The rows are grouped in 4 ways, from coarse to fine. Each group lies inside one group of the grouping before and may be the whole of it. The rows also spread widely along 17 directions, which tell nothing about the answers.
In the rows, 128 means zero.
Known rows, each followed by its group in each grouping:
[127 133  95 146 106 135 122 130 107 117 151 107 108 106 149 107  76 125
 115 128 162 126 145 129 118 102  93 128 118 126 135 159 121 129]
q352 q242 rit q720
[108 145 132  87 138 161 124  95 137 134 155 143 136 119 147  93 169 182
 170 112 142 131  81 115 114 118 170 183  70 139 135 108 165 157]
q931 q287 kozog q783
[132 125 182 127 106  91 163 112 129  99 118  84 133 201 146 143 146  88
 124  81  95 144 115 171 105 121 132 142 152 117 136 130 132 176]
q931 q287 lakog q627
[115  73 130 127 159 145 107 120 126  95 160 187 133 151 100 131 150  82
 140 135 150 138 127 143 112 110 147  96 140 144 173 151 136 110]
q931 q29 rugo q34
[113 146 145 131 150 112 129 127 109 133 139 140 120 138 106 136 105 108
 123 123 142 139  99 146 140 139 141 131 117 154 138 138 145 115]
q352 q714 vaful q945
[126 118 132 178 143 155 115 158 118 134 138  82 186 169 145  93 131 107
 140 121 131 149  89 127 152 104 130 127 168 140 135 120 168 132]
q931 q821 rubun q465
[103 140 153 180 114 104 124 164 193 184 111 120 123 120 139  61 134 157
  97 107 121 153 115  38 132 134 125 156 143 117 146  82 163 177]
q352 q714 Vife q202
[172 139  80 160 149 132 145 102 158 164 134  83 173 136 176  91 115 125
 145 142 107 129 133 107 111 156 125 141 114 116 115 114 109 147]
q352 q714 saza q734
[152  75 143 124 146 105 135  81 174 126 167 141 123 169 127 148 119  57
 107 122 106 134 163 126  99 175 148 127 130 109 152 129 115 138]
q931 q643 bel q750
[132 128 133 139 134 104 124 126 187 138 116 132 134 136 108 128 151 140
 138 134 147 123 125 136 151  75 164 126 146 159 126 108 130 128]
q352 q583 sirut q327
[126 108 118  92  91 163 132 117 173 138 104 194  88  61 132 119 172 164
 106 152 144 130 168 131 154  43 167 166 113 170 154 164 122 162]
q352 q583 biku q38
[ 88 142 131 124  90 113 104 142 135  88 169 130 122 147 166 105  99  80
 130 116 147 145 147 128 107  96 107 142 128 117 135 170 179 187]
q931 q287 lakog q787
[170 123 158 128 159 143 125 117 169 118 114 129 172 131 123  97 109 118
 144 180 137 167 101 133 175  67 182 158 132 148 138 122 168 169]
q931 q29 rugo q580
[130 102 153 189 152 171 145 132 135 163  99  88 119 139 149 110 130 159
 101 104 137 143 148  99 127 110 106 155 127 122 158 109  77 138]
q931 q643 bel q812
[112 165 106 156 146 132 134 171 133 166 129 123 144 106 131  92  87 150
  95  99 150 130 118  89 158 101 110 148 106 143 139 131 148 152]
q931 q287 kozog q556
[122 135 120 135 162 136 138 112 139 120 103 129 129 153 155 143 126 114
 135 121 127 121 154 134 114 119 108 137 112 129 140 139  94 158]
q931 q821 rubun q951
[182 130 144 140 144 131 183 125  85 183 128  98 163 134 132 133  90  86
  67 110  75 157 101 134 166 201 145 160 134 132 137 145 158 138]
q352 q242 rit q986
[118 130 155 100 155 145 125  96 153 137 180 133 131 140 145 182 136 117
 132 114 153 125 117 104 156 142 169 168 108 117 145 124 186 141]
q931 q821 pada q735
[125 102 135 132 135 158 118  86 145 137  91 109 122 136 161 141 174 141
 157 153 120 119 129 132 153 143 140 145 148 143 132  99 121 125]
q931 q821 rubun q465
[ 92 135 104 145 138 150 118 145 148 110 155  88 146 191 161 110 117 119
 143  65 143  88 113 100 120 128  88 117 121 114 128 139 137 155]
q931 q821 rubun q465
[126 124 158 133 146 119 108  94 149 114 157  97 107 144 128 185 110 124
 143 138 188 118 130 123 162 129 148 137 137 116 133 113 151 100]
q352 q583 biku q38
[158 139  20 131 151 168 133 120 143 137  97 104 193 124 195  73 150 188
 138 119 142  69 166  99 178 136 120 161  82 140 131 117 109 147]
q931 q287 kozog q783
[131 110 108 123  84 143 140 138 129 110 148 104 120 136 147 108 116 132
  88  82 142  99 140 120 155 116 116 138 127 123 149 160 145 147]
q352 q242 rit q986
[111 129 165 159 124 133 139 151 142 145 137 115 124 131 144 144 142 138
  94 101 153 145 125  78 151 113 129 145 153 105 168 119 176 150]
q352 q714 Vife q202
[119 110  91 126 147 150  85 101 252  97 118 153 128 150 125  83 145 136
 206 167 156  90 123 101 103  61 128  84 134 136 111 127 103 156]
q352 q583 biku q38
[153 105 146 170 213 133 124 136 217 160 107 143 168 154  74  98 143 161
 121 126 156 126 125  80 169  80 177 136 112 146 161  73 101 121]
q931 q287 kozog q556
[119 100 175 134 113 171 110 138 141 111 148 120 109 139 118  58 110 162
  99 103 163 145 119 100 155  87 155 189  86 133 163 140 147 158]
q352 q242 rit q720
[130 147 107 126 176 106 160 130 120 136 126 173 117 113 115 114  72 124
  85  97 135 130 140  88  95 158  91 135  79 110 168 138 112 163]
q931 q287 kozog q556
[148 140  72 167 179 123 124 125 132 100 115  60 154 185 150 143  59 105
 132 113 166  70 164 141 170 131  78 105 119 128 119 137  75 107]
q931 q821 rubun q951
[111 112 150 109 104 120 117 116 114  82 136 128  96 139 139 121 108 115
 109 115 153 129 146 148 142 110 130 161 117 133 156 147 145 150]
q931 q821 rubun q951
[103 129 118 122 127 111 128 136 136 137 138 173 103 109 129 150 148 139
  93 104 165 121 177 113 140 115 145 157 103 142 162 142 133 133]
q352 q583 biku q38
[136 127 123 101 165 164 149  94 172 134 165 143 125 137 133 187  99  82
 135 125 126 111 109 118 119 126 122  99 129 116 130 163 142 150]
q931 q643 bel q750
[113 134 146 119 108  96 131 100  99 103 161 139 107 102 160 154 132 105
 146 146 147 181 133 148  56  96 123 143 144 102 156 123 160 155]
q931 q821 rubun q951
[115 147 111 131 163 126 107 127 126 170 145 162 121  89 120 119  78 118
 105 148 151 135 138  95 171 167 138 157  92 154 138 130 157 116]
q931 q287 lakog q787
[117 123 147 196 148 147 132 158  91 162  67  80 153 147 129  96 152 151
 133 122 119 149  75 135 160 125 112 124 177 163 138  86 125 107]
q931 q821 rubun q951
[147 134  79 129 157 186 178 144 103 124  76 109 140 130 111  92 126 211
 129  74 148  71  48 116 148 110  83  95 124 145 145 128 102 123]
q352 q583 sirut q327
[133  90 165 152 131 112 130 120 185 119 143 114 105 137 120 137 103 122
 104 117 154 130 116  56 136 135 115 109 173  81 170  90 163 147]
q931 q29 rugo q580
[141 117 118 149 135 103 126 147 127 121  84 154 122 110 100  61  93 145
  89 139 145 135 140 107 156 129 122 140 120 144 163 117 124 139]
q352 q242 rit q986
[116 119 123 146 144 164 129 125 122 145 135 127 153 138 154  98 200 176
 150 107 146 136 106 101 115 127 152 156 112 127 160 101 144 129]
q352 q714 Vife q202
[184 115  98 151 189 130 135 123 230 162  62 146 173 117 111 126 143 163
 117 169 147  98 151  67 218 113 166 129 149 141 146  82 126 134]
q352 q583 biku q38

New rows. What belongs after each?
[109 158 154 106 129 170 142 116 159 141 105 111 122 127 150 171 160 151
 150 122 133 121 101 155 171  50 153 155 128 164 115 141 141 160]
q931 q821 rubun q951
[120 162  76 107 163 136 138 125 134 137 137 163 162 118 144 114 128 129
 155 124 131 122  98 118 108 130 126 124 101 140 128 131 156 160]
q931 q643 bel q750
[103 105 162 127 134 103 119  96 106 105 130 129 106 171 138 164 155  87
 137 119 126 139 147 166 109 156 138 142 135 135 149 121 122 120]
q931 q821 rubun q465
[128 109  46 142 115 105 142 156 140 113 121 131 173 158 158 116 179 139
 100  69 137  66 158  77 152 175 103  97 158 104 167 111 160 136]
q352 q242 rit q986
[106 157 100 183 149 132 102 147 139 111 127  86 148 163 171  91  78 114
 149 133 163 122 142 104 128 118  77 120 124 117 121 141 123 151]
q352 q714 vaful q945
[128 117 104 124 186 111 119 139 191  83 141 174 138 147  94 110 112 168
 106  89 208  84 162  55 147  93 133 129  82 100 192 101 131 147]
q931 q287 lakog q627
[130 159 159 159 176  97 137 126 139 131 109 104 154 179 126 131 113 110
 141 125 131 146 109 137 133 136 138 140 123 133 128 109 126 143]
q352 q714 vaful q945
[118 140  91 140 147 141 137 149 109 126 112 152 184 156 165 140 183 105
 135 119 122 126 149 139 138 125 132 126 138 141 146 156 155 153]
q352 q242 rit q986
[ 96 132 122 145 117 104 104 113 170 144 131 110 118 141 162  59 153 168
 153 106 135 131 133  95  90 145 132 172  93 128 125  70 117 157]
q931 q643 bel q750
[199  79 163 128 176 152 161  48 122 124 102  99 123 134 129 148 120 139
 125 157 127 138 133 142 139 157 149 158 119 111 162  98  82 113]
q931 q287 kozog q783
[116 143 106 156 174  90 101 141 140 123 117 153 168 154 115 113 121  95
 154 153 143 130 116 107 137 162 127  98 148 134 134 106 167 125]
q352 q242 rit q986
[ 81 108 170 137 138 146  97 133 136 116 145 120  86 163  96  98  99 136
 123  91 166 117  99 122 147 126 130 141 102 152 142 124 125 113]
q931 q643 bel q812
[188 130 132 145 145 102 176 148 127 146  91 132 161 107 123 145  80  90
  52 145 117 158 150 133 191  95 137 147 164 139 162 146 151 167]
q931 q821 pada q735
[107 171 152 123 126  88 130 117 129 101 122  86 109 150 147 146 124 174
 134  96 182 110 122 120 160 131 139 172  97 116 139  93 155 141]
q352 q714 saza q734
[134 140 163 164 177  76 163 158 125 120  59 127 145 171 104 106 105 134
  95  92 124 140  96  91 145 164 103 125 144 114 168  82 139 169]
q931 q29 rugo q580
[106  94 117 154 155 134 101 104 200 158 148 153  96 132  97 163 157 114
 151 139 149 101 148 114 117 109 138  77 146 149 131 119  83  77]
q352 q242 rit q986
[152 132 115 113 117 100 146  98 190 133  98 121 123 118 146 128 113 119
 134 146 106 115 112 111 142 136 123 116 156 126 118 109 144 170]
q931 q29 rugo q580
[103 147 151 126 146 122 147 115 116 126 126 119  98 148 137 138  97 130
 116  83 133 120 108 101 110 171  92 140 106 106 145 124 132 157]
q931 q287 lakog q627
[154  91 167 115 133 158 159  86 130 105  86 143 138 152 160 152 186 105
 133 155  96 152 131 143 129 144 152 144 157 113 168 141 145 172]
q352 q714 saza q734
[124 132 126 178 123  71 118 158  98 161  95 122 148  96 115  84 134 146
 105 144 142 164 110 116 164 141 138 139 169 155 152  64 171 105]
q931 q287 kozog q556
[143 162 119 125 145 107 157 134 114 143 127 110 167 144 133  95 122 147
 117  86 123 133  96 129 138 135 146 169  94 140 136 109 149 156]
q931 q287 lakog q627
[127 152 156 125 124  96 153 121  88 135 106 111 148 136 148 120 142 129
 126 115 109 160  88 140 133 160 140 164 138 130 139 100 180 160]
q931 q287 kozog q783
[115 101 103 127  91 127 144 137 162 155  57 162 109 111 152 144 186 125
  72 115  94  93 185 111 194 146 122 130 167 160 153 137 128 153]
q931 q287 lakog q627
[ 81 115 171 139 107 158  98 105 191 127 127  96  83 148 167 138 128 124
 154 130 138 118 113  86 138 125 105 134 158 112 121 119 154 166]
q931 q821 pada q735
[141 136 161  79 105 145 135 129 127  93 114 129 169 133 136  90 146 139
 138 137 124 152  58 150 187  79 187 180 140 153 141 128 231 191]
q931 q821 rubun q465
[128 106  93 137 144 140 119 129 142 150 105 167 145  97 104 107 191 173
 144 144 147 115 103 108 154 120 157 109 148 161 155  89 145  94]
q352 q242 rit q986
[ 89  94 168 135 135 129 161 137  87 132 116 192  90 148 114 153 143  65
  80  84  85 155 122 115  73 186  84  98 159 114 186 164 136 158]
q931 q287 lakog q627
[121 138 122 116 105 135 131 114 116 133 154 126 128 111 172 121 127 119
 121 123 131 147 141 127 121 123 134 169 113 125 140 145 163 164]
q931 q287 lakog q627
[156 128 169  92 162 173 187 124 112 121  75 161 129 119  84 136 127 153
 103 112 119 135  57 146 168  84 145 135 125 154 167 148 142 162]
q931 q287 lakog q627
[114 128 140 140 127 137 137 117 101 122 112 136 106 120 152 119 133 137
 121 131 138 147 133 120 111 143 113 148 118 120 160 135 131 148]
q352 q714 saza q734
[144 119 112 125  92 147 145 108 124 151 191  66 103 129 165 160  68 102
  70  81 133  95 151 110 165 175 111 151 115 108 126 169 141 122]
q352 q242 rit q720
[130 159 120 117 161 151 164 138 161 120  94 139 135 139 129 173 113 133
 113 104 141  92 116 101 167 102 106 108 132 118 142 158 145 174]
q352 q242 rit q986
[161 118 137 122 168 144 182 115 178 105  81 119 162 196 123 154 141 104
 131  94  95  96  98 130 134 111 112  88 159 115 143 140 111 179]
q931 q287 lakog q627
[147 132 166 114 142 155 151  99 172 131 105 115 111 136 128 137 115 146
 129 130 132 127 109 130 149  93 146 156 118 135 128 138 122 165]
q352 q583 sirut q327
[146 138 117 133 144  69 153 126 141  84  92 126 157 167 135 170 138  98
 123 119 139 115 154 147 140 108 118 103 166 116 154 118 138 154]
q931 q287 lakog q627
[175  89 124 153 121 176 140  98 156 156  94  87 137 116 164 108 133 141
 106 151 114 127 161 123 176 112 138 163 139 141 140 126  96 139]
q931 q287 lakog q627
[ 96  96 129 117 131 172  84  97 188 108 186 141  95 134 136 158 134 124
 152 133 183  94 145  86 141 112 137 116 122 111 145 144 153 118]
q352 q242 rit q986
[121 140 155 120 160 121 126 112 122  88 115 120 144 153 121 116 107 122
 177 142 140 143  36 117 114 139 113 105 160 108 139  94 191 153]
q931 q821 rubun q951
[142 156  67 137 126  90 184 141 107 158  96 127 137 136 157 138 115 108
  76  76  91 100 165 139 120 175  86 125 122 139 129 158  95 155]
q352 q583 sirut q327
[132 127 135 168 169 173 147 119 104 193  68 109  89  70 124 182 103 168
  94 150 152 119 118 102 204 143  98 130 155 154 147 107 105  84]
q931 q821 pada q735
[139 102 160 129 176  61 109  79 146 128 117 154 135 159 108 130 145  98
 144 159 123 150 126 123 129 210 175 152 131 130 151  58 148 114]
q931 q821 pada q735
[146 162 113 146 192 118 148 124 156 136  59 134 115 117 105 126  66 162
 109 141 159 100 131 100 177 127 104 127 100 142 141 114  86 134]
q352 q714 vaful q945
[111 133 120 161 196 128 153 143 185 140  84 132 107 168 104 177  86 122
  88  75 145  61 146  62 165 154  63  75 135 110 152 129  85 135]
q931 q287 kozog q783
[142 159 128 120 142 128 147 135 128 127  83 135 138 101 142 132  72 115
 105 155 125 138 104 108 180 127 108 137 151 129 139 137 184 180]
q931 q821 rubun q951
[129 141  78 177 170 150 151 150 162 170 164  94 158 136 156 131 125 164
 116  63 164 103 144  66 110  97  98 123 104 105 149 114  96 134]
q931 q29 rugo q34
[138 108 132 186 129  90 105 121 131 161 105 109 111 109 140  79  90 113
  97 163 128 166 186 124 131 140 125 169 127 147 142  97  86 119]
q931 q821 rubun q951
[138 151 119 148 157 100 118 131 108 100 109 129 144 129 122 148  91 103
 135 167 170 138 144 158 161  99 126 118 141 142 138 138 142 120]
q352 q242 rit q986
[123 144 105 113 120  64 134 118 136 135 163 128 145 131 121  99 140 135
 136  93 132 128  97 127 101 146 151 139 114 133 134  87 161 131]
q931 q287 kozog q556
[158  71 154 137 107 138 148 114 144 122  76 103 118 136 128 135 161 142
  93 127 125 116 132 134 201 120 148 135 176 144 164 107 128 124]
q931 q29 rugo q580
[132 147 102 125 125 124 157 117 158 133  85 124 142 147 164 106 146 131
 148 116  92 114 106 119  99 144 101 118 144 125 115 129 128 187]
q352 q583 sirut q327
[ 65  92 113 153 144 127  83 126 176 119  82 183 123 147 147 140 217 127
 163 144 141  98 147  61 138 178 107  81 188 120 164  80 164 128]
q931 q287 lakog q627
[124 143 148 120 144 121 141 116 127 132  82 140 112  98 124 132 123 167
 126 142 147 138  92 107 153 134 129 143 137 130 151  86 161 147]
q931 q643 bel q812
[151 128 123 181 155 103 117 144 164 122 113  77 158 165 125  96  71 112
 117 134 156 126 145 128 166  95 122 128 140 137 126 109 110 131]
q931 q643 bel q812
[115 141 149 142 145  80 127 122 124 108  70 137 145 152 166 148 165 116
 129 144 130 151 170 131 142 143 137 165 146 123 157  93 151 169]
q931 q821 rubun q951
[108 126 151 147 171 138 130 128 149 121  94 123 126 193 139 107 136 149
 122  83 139 106 139  92 136 170 117 160  93 119 148 116 107 160]
q352 q583 sirut q327
[131 146 131 107 130  93 134 128 162  77  87 130 147 153 132 123 127 129
 142 130 141 116 106 132 157  90 132 126 152 127 141 110 172 180]
q931 q821 rubun q951
[111 132 156 114 132 162 132  90  76 114 136 130 100 126 162 173  99  76
 140 151 123 154 122 163 111 147 103 135 131 126 135 179 145 146]
q931 q287 lakog q627
[148  71 140 146 163 110 104  74 130  99 100 125 113 156 132 158 121  84
 131 176 141 123 177 143 151 181 130 123 154 124 159 103 100  92]
q931 q821 rubun q951
[116 158 106 135 142  98 121 140  94 106 104 146 139 120 122 122 118 129
 143 145 158 133 108 142 139 121 118 113 138 145 138 124 161 126]
q352 q242 rit q720
[ 96 159 148 163 168  82 107 131 178 150  95 152 120 120  95 170 154 135
 170 164 161 138 105 112 134  95 139  87 173 146 126  75 145 109]
q352 q242 rit q986
[126 150 171 127 148  92 119  83 149 145 132 121 109 112 131 161 113 114
 150 168 141 165 124 144 125 120 158 158 124 135 122  98 141 132]
q931 q287 kozog q556
[111 124 123 142 112 127 138 156 123 138 101 135 149 138 159 108 151 118
  96 106 112 135 131 109 157 147 121 143 153 136 151 127 173 170]
q931 q643 bel q750
[117 117 118 170 187 158 114 114 175 122  84 163 128 141 134 124 142 117
 173 173 138 134 148 103  84  99  94  86 143 120 143 131  82 150]
q352 q242 rit q986
[132 120 115 172 147 116 124 149 120 134 110 160 152 117 123 152 138  76
 119 177 139 160 154 147 146  94 131  91 183 152 156 150 144 115]
q352 q714 saza q734
[ 80 149 140 170 127  74  82 148 130 142 168 122 111 136 125  90  90 104
 124 119 163 159 152 122 113 122 127 155 106 146 129 114 137 121]
q931 q287 lakog q787
[125 130 103 142 202 192 159 101 148 146  81 163 140 134 161 172 192 159
 161 130 128 110 141  88  92 132 100 110 116 107 157 127  86 153]
q352 q242 rit q720
[188 109  64 154 155 174 155 116 165 134 127  77 167 138 135  84  93 141
 132 118 133  94 124 137 132  64 104 103 120 138 125 146  59 127]
q931 q287 kozog q556
[130 163 110 149 167  75 156 160  89 151  77 175 128  85  93 116 103 157
  75 116 153 144 139 115 149 126 118 143 109 154 173 102 123 129]
q931 q287 lakog q627
[130 110 139 136 160  97 106  91 167 126 190 130 132 162 133  93 104  97
 145 121 139 151 139 104  71 155 148 161  87 106 142 102 125 146]
q931 q821 pada q735
[132 126 112 124 151 110 130 108 151 107 100 167 125 143 141 137 131  98
 123 152 131 121 179 135 135 139 133 133 111 135 150 150 112 153]
q352 q714 saza q734
[130 129  97 127 148 102 121 143 163 119 176 137 185 169 128 116 136  93
 134  99 141 119 124 125 139 112 161 123 123 138 138 130 169 143]
q931 q29 rugo q34
[139 148  84 154 179 150 130 125  89 135 162 111 211 165 168  80 138 101
 192 131 116 163  85 154  69 130 129 129 104 139 118 135 135 143]
q931 q29 rugo q580
[105 130  95 118 136 110 157 137  86 120  60 230  94  70 118 154 175 138
 100 146 135 133 157 133 114 128 104 102 142 149 189 146 123 136]
q352 q714 saza q734
[110 157 108 136 127 105 122 126 102 119 125 119 134 110 164 139 145 154
 141 128 173 135 148 132 134 107 124 155 121 129 145 107 151 133]
q931 q287 lakog q787
[164 153  97 130 185  92 119 126 193 142 139 172 190 111 111 150 121 100
 130 179 161 141 174 137 174  48 193 139 117 160 136 125 147 138]
q931 q287 kozog q783
[155  88 124 118  68 144 124  95 119 107  97  82 134 122 179  97 181 169
 129 145 130 117 127 130 187 152 155 171 159 127 146  95 173 134]
q352 q242 rit q720
[103 190 125 113 145 123 131 143 141  90  96 136 141 135 144 139 100 118
 160 140 151 131 107 154 137  43 110 126 127 146 119 157 156 191]
q931 q821 rubun q951
[116  87 158 132 142 201 125  60 165 142 114 104  86 133 173 165 178 154
 171 143 131 119 127 112 110 126 120 143 135 116 138 112  91 134]
q931 q821 pada q735
[168 107 112 133 148 167 146  88 171 131 116 116 135 100 177 186 136 133
 128 169 151 122 172 102 161  93 130 132 152 105 154 128 127 148]
q931 q29 rugo q580
[125 147  98 146 156 154 134 122 121 141  66 106 162 132 196 181 156 129
 136 150 129 103 149 111 197 159 107 133 165 130 134 116 157 143]
q931 q821 rubun q951
[143  86 134 144 153 173 119 121 145 127 154 124 124 107  93 119  99 151
 118 135 179 119  89  87 168  99 131 105 150 124 167 113 152  95]
q931 q287 kozog q783
[118  99 160 112 155 152 133 100 175 124 151 149 124 158 122 117 169 144
 148  99 133 130  98  98 103 121 161 144 103 120 158 107 134 155]
q931 q29 rugo q580
[141 111 139 143 203 161 127 123 164 147 132 147 141 136  79 167 110 111
 127 141 155 119 104 120 174  90 152 102 140 155 149 128 124  97]
q931 q821 rubun q465
[134 108 125 111 133 119 135 126 129 123 152 158 143 127 110 134 131  99
 111 122 134 136 110 138 142 124 157 122 143 143 156 132 171 128]
q931 q643 bel q812
[126 158 134 132 156 129 111 100 172 164 129 130 124 114 155 127 106 134
 134 158 139 138 151  89 152 152 152 180  88 129 117 115 144 155]
q352 q242 rit q720
[115 104 105 141 139 160 135 109 158 146 115  98 129 167 173 171 148 107
 120  96 108  75 142  92 160 193  94 109 158 114 134 127 126 130]
q931 q821 rubun q951
[154 112 139 164 116  89 144 131 105 155 136 100 131 109 125 120 115 118
  93 128 132 167 129 143 139 119 144 144 154 143 151 102 133 109]
q931 q29 rugo q580
[154  87  93 186 156 135 132 119 167 159 125 100 190 183 168 121 167  77
 128 125  92 123 177 119 123 152 124 110 162 125 135 123  94 130]
q931 q287 kozog q783
